The rows of a group lie close to one hidden flat surface of 13 dimensions, which may be shifted away from zero. Surfaces can cross.
(in the rows, 128 means zero)
Known rows, each followed by its group:
[100 118  95 129 147 144 135 129 141 144 122 137 140 134 108 132 107 132
 108 117 124 116 128 133 122]  Duso
[ 87 114 159 173  76 121 136 142 125 132 157  98 155  86 130 148  64 141
 148 211 121 146 135 138 191]  felit
[189 100  91 149 157 141 184 131  95 113 158 113  83 142 135 123 106 116
  72 100 127 112  46 189 101]  Duso
[157 132 112  92 113 139 118 133 214  96 145 142 116 170 147 135 142  91
  68 185  79 130  92 111 110]  felit
[123 108 175 125 142 170 117 104 109 128 134 134 136 118 140 151 175 108
 126 153 128 181 110 125 131]  maran
[151 169 136 144 147 113 117 116  93 135 128 123 159 115 115 114 131 112
 138  92 141 153 132 102  94]  Sozi
[135 134 134 141 132 105 125 143 146 146 128  99 134 123 117 101 125 124
 140  87 124 136  85 108  80]  lizu
[155 183 106 115 119 176 139 119  97 129  97 174 122 142 112 177 177 128
  75 175 100 147 146  93 111]  Sozi
[151  89 122 121 134 143 115 132 176 117 150  99 132 108 154 114  88 113
 144 162 146 128  93 137 113]  kazil
[108 119 152 151 159  98 167 139  63 149 190  82 155 128  97 152 148 122
  96  91 142 118  92 175 134]  Duso
[ 90 116  93 160 115 112 156 140 154 132 130 119 113 150 147  74 111 104
 137  63  57 111 146 126 165]  Duso
[132 158 155 115 136 133  83 141 104 100 154  96 174 108 106 124 123 144
 140 179 163 129 160 120 157]  Sozi
[139 139 120 135 130 108 121 127 129 138 124 149 134 144 129 132 136 106
 117 106 141 136 125 117 128]  Sozi
[130 130 141 144 145 175 124 105  93 113 118 151 135 121 121 151 139 130
 146 136 111 167 129 135 143]  maran
[140 129 150 138 125 141 155  98  88  97 137 123 109 122 143  92 141 115
 131 106 108 143 122 141 135]  Duso
[134 141 138 114 151 165 112  80 117  84 129 129 154 117 111 100 115 150
 150 119 164 147 101 127  94]  maran
[108 128 117 143 127 113 138 117 138 129 137 131 144 137 126 137 110 130
 141  98 106 121 138 144 134]  maran
[131 114 132 118 149 147 102  90 148 105 136 117 136 123 131 126 107 151
 100 136 124 125 143 154 138]  Sozi
[127 118 116  97 172 196 153 140  91  69 183  91 123 126 121 112 127 122
 132 171  79  93 133 182 147]  felit
[162 142  72 148 131 159 177 101  85 104 165 118 154 123 144 126  87 122
 138 115 129 112 139 150 148]  kazil
[150 145 146 123 131 110 134 119  84 118 113 148 116 137 129 102 170 110
 157  84 161 143 120 108 115]  maran
[157 116 119 120 132  96 108 101 166 134 182 120 177 144 158 166 123 105
 101 129 188 124 126 136 146]  kazil
[ 76 134  94 146 113 138 169 108 128 129 126 132 148 131 122 105 101 138
 163  80  93 116 145 120 135]  lizu
[132  83 131 113 180 120  86 122 199 149 136 109 117 143 152 133 138 120
  96  79  97 117 118 157 103]  kazil
[133 139 121 156 114  97 161  97  74 149 146 125 120 108 146 121 100 140
  85 101 143 108 184 150 170]  Duso
[146 120 118 125 159 145 137 117 166 115 155 111 152 140  93 150 111 130
  70 134 126 146  17 145  47]  Duso
[110 117  91 134 119 137 138 146 127  89 112 150 127 140 113  77  82 121
 201 114 173 117  98 117 148]  felit
[104 136 121 147 149 147 130 110 116  99 114 143 144 136  96 151  98 174
 178  93  96 128 132 171 124]  maran
[171 143 181 110 102 109 122 159 152 102 145 103  93 129 160 101 169  85
 149 166  85 148 107 104 106]  felit
[108 112 122 156 117 131 128 111 136 127 128 121 135 119 136  88  98 118
 120 111 129 144 123 116 157]  lizu
[137 145 141 151 154 123 128 136 104 178 132  85 165  81 108 135 115 136
 147 102 132 146 108 113  52]  lizu
[129 118 133 143 159 169 125 126 109 120 115 108 115 119  99 126 123 165
 105 124 104 139  93 154 106]  kazil
[145 133 139 114 133 141 106 109 141  74 132 126 145 126 112 102 100 150
 165 139 170 135  94 131 110]  felit
[154 120 126 121 171 184  64 132 162  95 116 110 144 122 104 163  82 184
 138 181 118 127 125 167 126]  maran
[153 158 150 112  91 116 108  67 161 104 125 134 140 119 135 126 129 156
  83 157 154 150 125 103 109]  Sozi
[109 128 119 103 115 147 138 105 143 116 117 155 114 136 156 109 144 111
 140 124  96 120 173 111 143]  Sozi
[124 130 108 128  75  80 129 137 172 137  99 163  99 149 158 109 120 108
 136 113 127 117 152  93 154]  kazil
[153 106 130 113 168 148 111 120 142 119 140 122 113 123 146 116 119 108
 111 131 113 125 122 148 112]  kazil
[123 104 168 117 172 129 109 130  84 152 119  97 118 100 115 114 161 150
 139  93 173 129 112 143  95]  maran
[126 123 124 135 148 132 139 118 126 134 132 123 133 118 127 126 111 118
 137 102 104 131 125 143 102]  lizu
[109 102 156 121 102 115 159 145 149  78 152 133 105 154 130  85 142  79
 154 145 126 152  46 116 127]  felit
[149 131 163 134 104  92 167 120 106  83 167 119 106 131 134 147 121 137
 148 138 119 117 108 186 132]  felit
[103 121 131 112 136 160 140 116 129 117 156 100 139 134 112 128 145 145
  74 145  98 121 109 145 133]  Sozi
[113 118 124 103 116 119 130 101 162 148 150 111 153 137 143 135 161 129
 107 109 145 119 123 111 116]  kazil
[111 112 149 120 154 187 144 141  90 106 135 118 109 123 121 111 161 104
 135 154  81 145 110 135 130]  Duso
[ 97 150 138 144 127  76 132 173 113 145 162  96 126 144  90  69 131  84
   4 135  92 118 125 112 161]  Sozi
[106 109 162 135 137 153 132 130 103 165 134 104 125  90 126 141 141 135
  92 162 113 145 127 131 124]  felit
[112 133 105 103  91 127 161 103 177 124 147  99 155  97 148  77  90 115
 160 134 135 118 111  78  68]  kazil
[ 67 118 121 162 108 139 141 162 112 167 113 110 129 107  98 114 105 138
  93 156 108 134 125 109 160]  Duso
[111 102 113 134 167 116 110 145 164 164 160 110 175 155 133 175 145 107
 134  80 110 116 129 148 136]  lizu
[ 94 156 156 117 131 152 142 108  86 137 147 112 170  94 117 132 152 120
 147 143 106 147 161 105 112]  Sozi
[103 120 136 121 117 131 108 134 167 134  93 134 100 135 122 115 137 151
 122 126  99 125 133 119 127]  kazil
[103  58 145 145 143 114  96 169 165 133 123 134  95 132 141 119  94  94
 130 159 150 133  99 153 174]  lizu
[101 123 118 138 133 138 183 174  74 158 144  94 104 109 106 103 125 115
  87 138 102 103 109 133 118]  Duso
[ 97  88  86 108 156 124 132 148 168 149 146 140 158 155 134 129 136  88
 155  93 173 111 101 113 118]  lizu
[128 126 144 157 121 153 152  60  71 184 135 107 136  79 171 138 146 137
  74 107 116 153 173 128 152]  kazil
[130 154 108 103 111 142 145  95 121 129 120 140 146 121 135 102 146 119
 136 116 166 129 133  74  93]  lizu
[121 129 147 112 127 151 139 119 103 100 160 111 137 131 121 112 158 119
 105 151 134 133 111 129 143]  Sozi
[142 130 142 131 117 149 101 125 146 107 134 127 141 116 127 117 109 113
 106 190 147 167 100  98 131]  felit
[131 130 110 139 113 114 155 136 144 116 133 113 129 150 123 109 134 135
 147  77 125 121  76 124 109]  lizu
[130 105 158 140 158 167 142 140  92 105 194  76 155 134 102 167 156 132
  88 167 122 144  55 179 148]  Duso
[145 173 111 126 157 155 115 151  94  86 158  95 157 136  90  89 121 125
 105 145 108 120 132 122 140]  Sozi
[113  84 103 187 127 154 133 142 115 116 149  86 139 112 130  62  68 122
 123 117 158 146  74 126 192]  felit
[117 114 117 106 137 152 130 138 121  99 136 109 133 145 120 123 153 158
 188 108 144  99 120 145 149]  kazil
[117 116 151 135 113 104  96 128 152 117 147 114 155 154 106 160 141 160
  82 149 176 132  82 144 164]  kazil
[ 90 103 128 104 127 152 132 140 130 148 127 127 126 133 136 143 165 125
 122 146 113 113 158 124 160]  Sozi
[163 166  91 171 103 134 112  94 164 134 121  90 191 102 124  90  70 157
 133  94 150 153  91  74  81]  lizu
[ 82 150 150 109 105 121 108 108 158 157 130 119 184  96 122 137 128 135
 136 159 127 140 171  79 109]  Sozi
[ 86 107 143  96 182 164 117 120 119 115 138 120 152 129  89 108 160 126
 133 107 154 131  84 129  92]  felit
[141 152 143 128 153 157  95 109 112  87 152 115 159 100 113 106  85 124
 115 182 129 148 149 128 130]  felit
[124  76 167 110 159 182 136 148  90 136 126 105  82  99 144 117 174 108
 144 155 128 138  97 142 113]  maran
[ 46  78 147 138 149 130 164 132 126 180  99 167  91 140 114 122 170  86
 104  77  82 151  83 127  92]  lizu
[124  83 124 109 146 164 129 180 133 140 136 109 120 131 120 169 155 131
 147 169 148 117  78 143 124]  kazil
[103  90 121 130 145 151 151 136 106 161  65 208  78 158 112 148 188  97
 105 101 166 163  62 108 102]  Duso
[ 97 112 144 128 120 139 147  60 141 133 128 155 153 122 141 121 145 116
 123  96 148 168  95 106  96]  maran
[127 146  78 104 105 139 116 148 145 143 114 145 161 119 126 169  97 148
 166 184 178 100 179  96 142]  maran
[138 134 118 138 137 107 134 157 129 128 104 132 105 137 113 100 120 125
 155  86 126 123  91 120  83]  maran
[117 140 140 105 110 127 140  98 115 128 128 113 142 106 137 114 143 152
 178 113 149 116 156 114 116]  Duso
[132 133 132 118 135 117 106 102 158 104 126 139 130 136 135 107 117 127
 136 108 113 128 146 130 116]  maran
[ 95 131 185 145 125 127 134 118 100  99 163 109 145  94 116  84 100  91
 124 175 104 168 117 124 131]  felit
[ 93 128 134 150 138 114 114  95 146 174 147  84 183 119 105 158 136 180
  89  81 127 128 115 140 115]  kazil
[173 192  94 133 127 123 126 150 125  90 138 112 175 155  82 154 114 163
 162 124 143 120  86 124  92]  Sozi
[127  81 131 111 161 143 123 147 128 161 126  94  79  97 144 114 117 141
 107 133 121  93 139 165 114]  maran
[ 53  97 167  91 123 173 149 123 141 111 151 123 127 122 113 135 161 120
 131 190  88 135 109 134 122]  felit
[140 130 132 107 153 166 132 116 131  71 157 137 130 157 126 136 151 102
 125 147  76 134 113 155 128]  Duso
[ 77 103 132 136 155  99  80 171 196 200 132 113 196 126  95 203 117 131
 138 136 146 134 105 114  99]  lizu
[122 114  95 111 126 144 148 104 132 143 136 145 156 139 137 139 153 112
 123 110 186 128 105 101 119]  lizu
[157 136 151 157 109 144 140 113 102  89 128 142 109 123 131 133 112 126
 126 159 113 163 102 143 142]  Duso
[ 94 134 178 128 115  93 128 118 130 120 147  96 145 100  78  89  94 146
  81 159 173 146  62 119  81]  lizu
[126 111 135 112 133 145 107 104 155 123 118 134 140 126 136 122 136 127
 148 125 155 143 114 114 112]  maran

New rows, each followed by its group:
[152 175 100 121 116 153 145  99 122 111 127 152 143 151 131 157 147 128
 103 133  86 133 156 116 128]  Sozi
[ 94  76 125  98 121 153 127 110 172 120 149 131 130 150 150 139 161 117
  98 151 143 121 107 135 160]  Sozi
[142 143 105 121 143 109 123 139 127 104 127 156 119 169 118 128 132 117
 122 100 127 109 141 142 146]  kazil
[110  92 132 121 117 120 131  93 174 104 173  93 158 145 132 145 125 167
 116 115 146 109  91 172 149]  Sozi
[173 130 134 120 130 162 133  82 133  70 175 113 140 145 135 147 134 139
  63 172 131 141  81 163 140]  Duso
[106  81 116 116 115 153 157 145 100 142 107 171  98 120 140 151 135 112
 167 171 191 124 126 125 155]  lizu
[ 80 163 152 111 112 110 152 154 103 107 142 136 140 137  91 122 153 110
 143 150 100 128 131 112 120]  Duso
[138 176 145 121  91  88 134  92 143 116  93 149 114 107 117 128  97 170
 163 127 118 125 150 123  63]  Sozi
[ 99  99 158 106 147 149 117 137 155 137 149  78 128  95 129  93 122 119
 120 148  97 126 113 127  96]  kazil
[123 118 140 151 103 105 157 122 135 123 131 136 113 161 126 126 156 113
  97 100 129 151  56 123 128]  Duso
[139 121 135 115 131 176 159 102  93 102 123 127  91 115 129  84 146 122
  93 146 121 144  92 124 104]  Duso
[105 141 139 184 122 138 147 133  80 153 101 122 104 109  86 125 110 158
  62 127  79 154 107 139 134]  kazil
[187 156 128 140 106  79 105 123 130  99 144 144 137 168 131 137 143 110
  79 128 190 144  98 116 160]  Sozi
[161 128  97 106 180  99 144 179 117 143 162 150 120 141 146 128 115  24
 136 123 119  99 152 128  95]  kazil
[ 96  95 147 137 149 188 103  84 133 141 123 141 167 111 140 168 142 131
 142 145 130 176 129 126 147]  maran
[ 83 120 160 138 140 102 129 109  96 143 149 117 132 103 135  81 114  97
  99 109 116 134 176 132 157]  lizu
[113 105 158  66 117 112 142  88 179 122 170 104 124 104 146 102 123 123
  81 167 147 101 111 128  66]  maran
[156 142 114 147 118 125 150 125  75 147 103 161 114 126 136 143 138 120
 135 112 165 139 142 115 133]  kazil
[ 85 128 155 104 149 149 130 119 153 155 149 104 153 126 126 123 187  96
  92 116  56 150 114 103  79]  Duso
[159 133 138 120 116 164 156 118 112 111 124 117  95 103 138 104 129 123
 120 157 107 143  91 117  83]  Duso
[ 87 115 115 155 110 115 156 154 125 132 128 100 124 132 126  68 119 125
 177  67 113 119 106 116 148]  lizu
[118  92 151 124 107 149 120 158 129 117 123 115 111 144 133 137 180 145
 150 159 154 135  92 126 181]  lizu
[111 144  84 146 130 158 172 163  91 157  78 168  69 133 126 122 131 110
 111 118  25 111 186 124 130]  kazil
[103 128 101 138 112 202 153 166 109 151  62 156  84 134  94 171 149 171
  98 187  64 131 114 120 124]  kazil
[182 147  98 128 194 160 119 101 123  77 151 136 127 146 114 115  88 112
  66 117  91 127 108 173  91]  kazil
[109 117 126 137 147 139 113  99 133 115 127 156 151 147 118 153 126 130
 126 110 136 144 120 148 146]  Duso
[140 114 127 135 160 126  82 118 165 149 104 125 126 116 144 103 111 122
 121  93 128 140 143 116 114]  maran
[131 160 110 128 104 109 137 172 156 139  83 162 113 130 112 111 114 100
 176 131 113 141 105  69  58]  maran
[ 96 132 155 118 105 160 166  70 100 118 151 153 159 113 130 176 157 114
 119 177 130 163 120 120 125]  maran
[153 145 111 125 111  87 145  65 149 133 160 124 161 112 173  84  97  91
 121  82 163 129 146  95  95]  kazil
[120  86 167 117 149 194 119 116 135 109 148 120 114 117 151 161 149 117
 117 195  78 155 116 164 149]  maran
[126 115 145 114 129 138 119 158 120 123 141  99 136 126 121 150 153 147
 168 154 150 118 112 138 143]  lizu
[ 92 107 147 151 159 147 124 129 101 182 125 138 131 122 124 160 155 101
  56 131  85 160 143 134 154]  Duso
[120 155 171 139  93  84 181  96 101 136 167  79 133 109 120  70 152 124
  77  89 125 144  71 103  73]  Duso
[105 104 128 105 132 131 128 129 171 112 127 124 121 149 127 100 152 126
 148  96 124 123  87 122 109]  felit
[131 128 115 115 137 125 128 147 136 127  95 188 100 148 107 170 120 119
 110 162 142 130 107 132  98]  Sozi
[128  85 121 160 161 181 146 100 106 113 130 125 117  98 132 102  65 118
 131 130 128 154  91 157 121]  lizu
[147 167 155 116 135 149 143  82 102 127 124 127 133 112 115 153 156 153
  97 125  87 152 126 131  64]  lizu
[139 139 137 137 132 121 140 128  82 126 149 136 144 138 130 143 160 104
 142 109 138 138 137 132 149]  Sozi
[ 70 100 112 111 152 126 122 108 176 139 141 131 161 151 107 154 135 153
 110  94 122 105 122 150 121]  felit
[123 110 147  95 165 138 123 129 123 117 143 138 114 129 130 126 149  99
 129 143 125 121 135 147 116]  lizu
[135 132 131 119 116 126 105 139 150 156 106 127 145 107 122 138 128 132
 138 159 188 147 102  74  89]  lizu
[101 106 156 150 142 179 158 112  83 117 109 156 107 127 125 146 161 120
 169 117  75 165 112 152 131]  maran
[ 99 133 141 133 131 129 128 145 151 150 106 138 124 106 117 129 105 113
 151 147  70 146 131 112  79]  maran
[119 144  99 178 144  68 120 193 128 169 107 143 138 143  88 150  70 122
 142  96 114 117 134 138 124]  kazil
[179 121 103 127 120 100 141 110 152 101 177 131 141 144 161 117  96  77
 103 137 183 126 100 129 138]  kazil
[155 125 112 135 103  80 138 123 156 116 153 125 138 140 125 123  93 131
 101 124 197 121  69 129 112]  lizu
[125  88  97 154  70  90 172 175 165 171 136 119 116 117 170 120  92  91
 185 130 172 119  87  93 136]  kazil
[105 112 170 109 139 112 142 136 128 141 113 129  70 112 142  97 153 108
 142 106  69 123 142 142  90]  maran
[ 82  93 156 158 152 155 137 128 101 161 138 101 136 119 112 129 162 124
  92 102 119 158  88 134 146]  Duso
[135 129 130 113 144 139 123 150 120 132 125 101 124 117 124 130 135 151
 168 126 126 110 137 138 112]  felit
[101 148 125 100 159 126 125  85 136 129 154 134 177 107 112 120  98 110
 105 126 131 124 160 119  78]  lizu
[128 113 141 115 127 139  95  52 167 131 133 138 148 121 175 110 138 122
  79 118 129 151 174 113 151]  Sozi
[ 77 125 151 144 162 152 146 114  61 102  88 201  97 139  77  93 141  93
 100 117 124 176  95 122 122]  Duso
[118 136 142 120 153 141 121 153 146  96 177  95 168 137 120 156 128 118
 200 134  58 118 129 158 115]  Duso
[151 107 122 151 141 145 120 114 144 128 127 150 122 147 152 175 131 117
 115 128  98 151 121 157 156]  Duso
[131 149 146 153 110 112 133 134  81 112 131 121 135 105 110 102  96 131
 132 150 164 141 126 121 147]  kazil
[120 155 121  91 143 187 106 138 135 116 102 132 139 111  95 107 135 130
 119 184 123 139 122  78  79]  Sozi
[107 103 171 108 125 145 125 122 118  98 136 103 111 122 145  95 166 137
 194 116 123 123 133 140 153]  felit
[109 126 123 141 113 113 148 106 100 144 131 145 140  94 129 139  80 134
 125 150 162 126 161 133 141]  lizu
[ 77 129 103 164 121 148 130 148 149 117 102 149 128 133  83  95  66 126
  90 155  89 145 101 112 137]  Duso
[127 148 160 117  89  84 169 131 105 120 127 133 104 129 100 151 144 160
 120 150 152 117  87 141  84]  lizu
[116  94 127  92 135 167 164 116 115 106 120 126  84 112 149  68 141 115
 162 116 138 114 111 125  97]  maran
[ 99 165 108 153 119  76 127 172 106 130 158 126 180 155  92 161 104 131
 131 131 131  99 172 144 191]  kazil
[133 125 130 158 101 148 144 111 108 130 102 113 122  91 126 103  95 167
 153 123 160 146  95 117 113]  kazil
[138 140 124 133 136 113 105 120 165 122 129 126 148 127 135  84 107  96
 128 102 128 147 119  92  97]  maran
[127 117 166 146 116 135 159 155  71 149 143 108 107 121 139 157 175 112
 120 151 104 144 119 140 165]  Duso
[134 112 131 105 110 113  92  94 192  98 136 160 133 152 148 134 115 120
  87 164 170 132 124 128 157]  Sozi
[132 140 110 122 115 133 124 133 137 131 108 159 124 156 129 163 144 139
 115 143 127 118 151 124 156]  kazil
[139 107 102 140 147 144 104 148 154 135  90 145 117 144 128 123 123 136
 170  91 146 133 102 122 123]  maran
[125 129 132 124 140 120 122 110 146  98 142 123 131 133 134 104 112 125
 143 108  90 119 145 146 126]  maran
[100 128 118 117 130 145 132 117 137 117 123 150 131 144 120 120 133 121
 124 125 105 128 136 120 131]  Duso
[107 113 121 125 108 119 157 126 139 103 143 145 130 143 115 162 106 149
 145 144 148 111  97 162 133]  felit
[114 160 155 108 112 121 112  84 146  78 154  79 157  95 129  51  93 155
 159 125 113 119 159 113 117]  Sozi
[134 135 106 156 125 153 145  90 114  88 158 100 155 126 137 109  93 151
 139 100 104 126 129 154 158]  lizu
[128  84 101 153 128 152 155  87 105 137 117 173 108 109 163 102  83  87
 102 127 181 146 126 127 152]  lizu
[151 135 113 137 119 175 176  84  96 150 131 127 119  74 158 105 105 102
  84 147 112 151 128 103  80]  kazil
[142 179 120 104 108 106 147 102 126  44 166 156 140 160 110 111 111 121
 119 151 112 109 146 142 131]  Duso
[134 134 135  74 138 159 132 124 128 130 104 154  91 126 135 151 175 134
 125 156 107 114 158 126  90]  felit
[151 109 115 151 107 149 163 112  91 143 142  95  96 103 162  98 119 136
  55 135 119 121 130 139 167]  Duso
[138 143 134 133 118 137 150 141  90  96 140 133 117 125 113 138 113 130
 132 172 120 127 124 144 138]  Duso
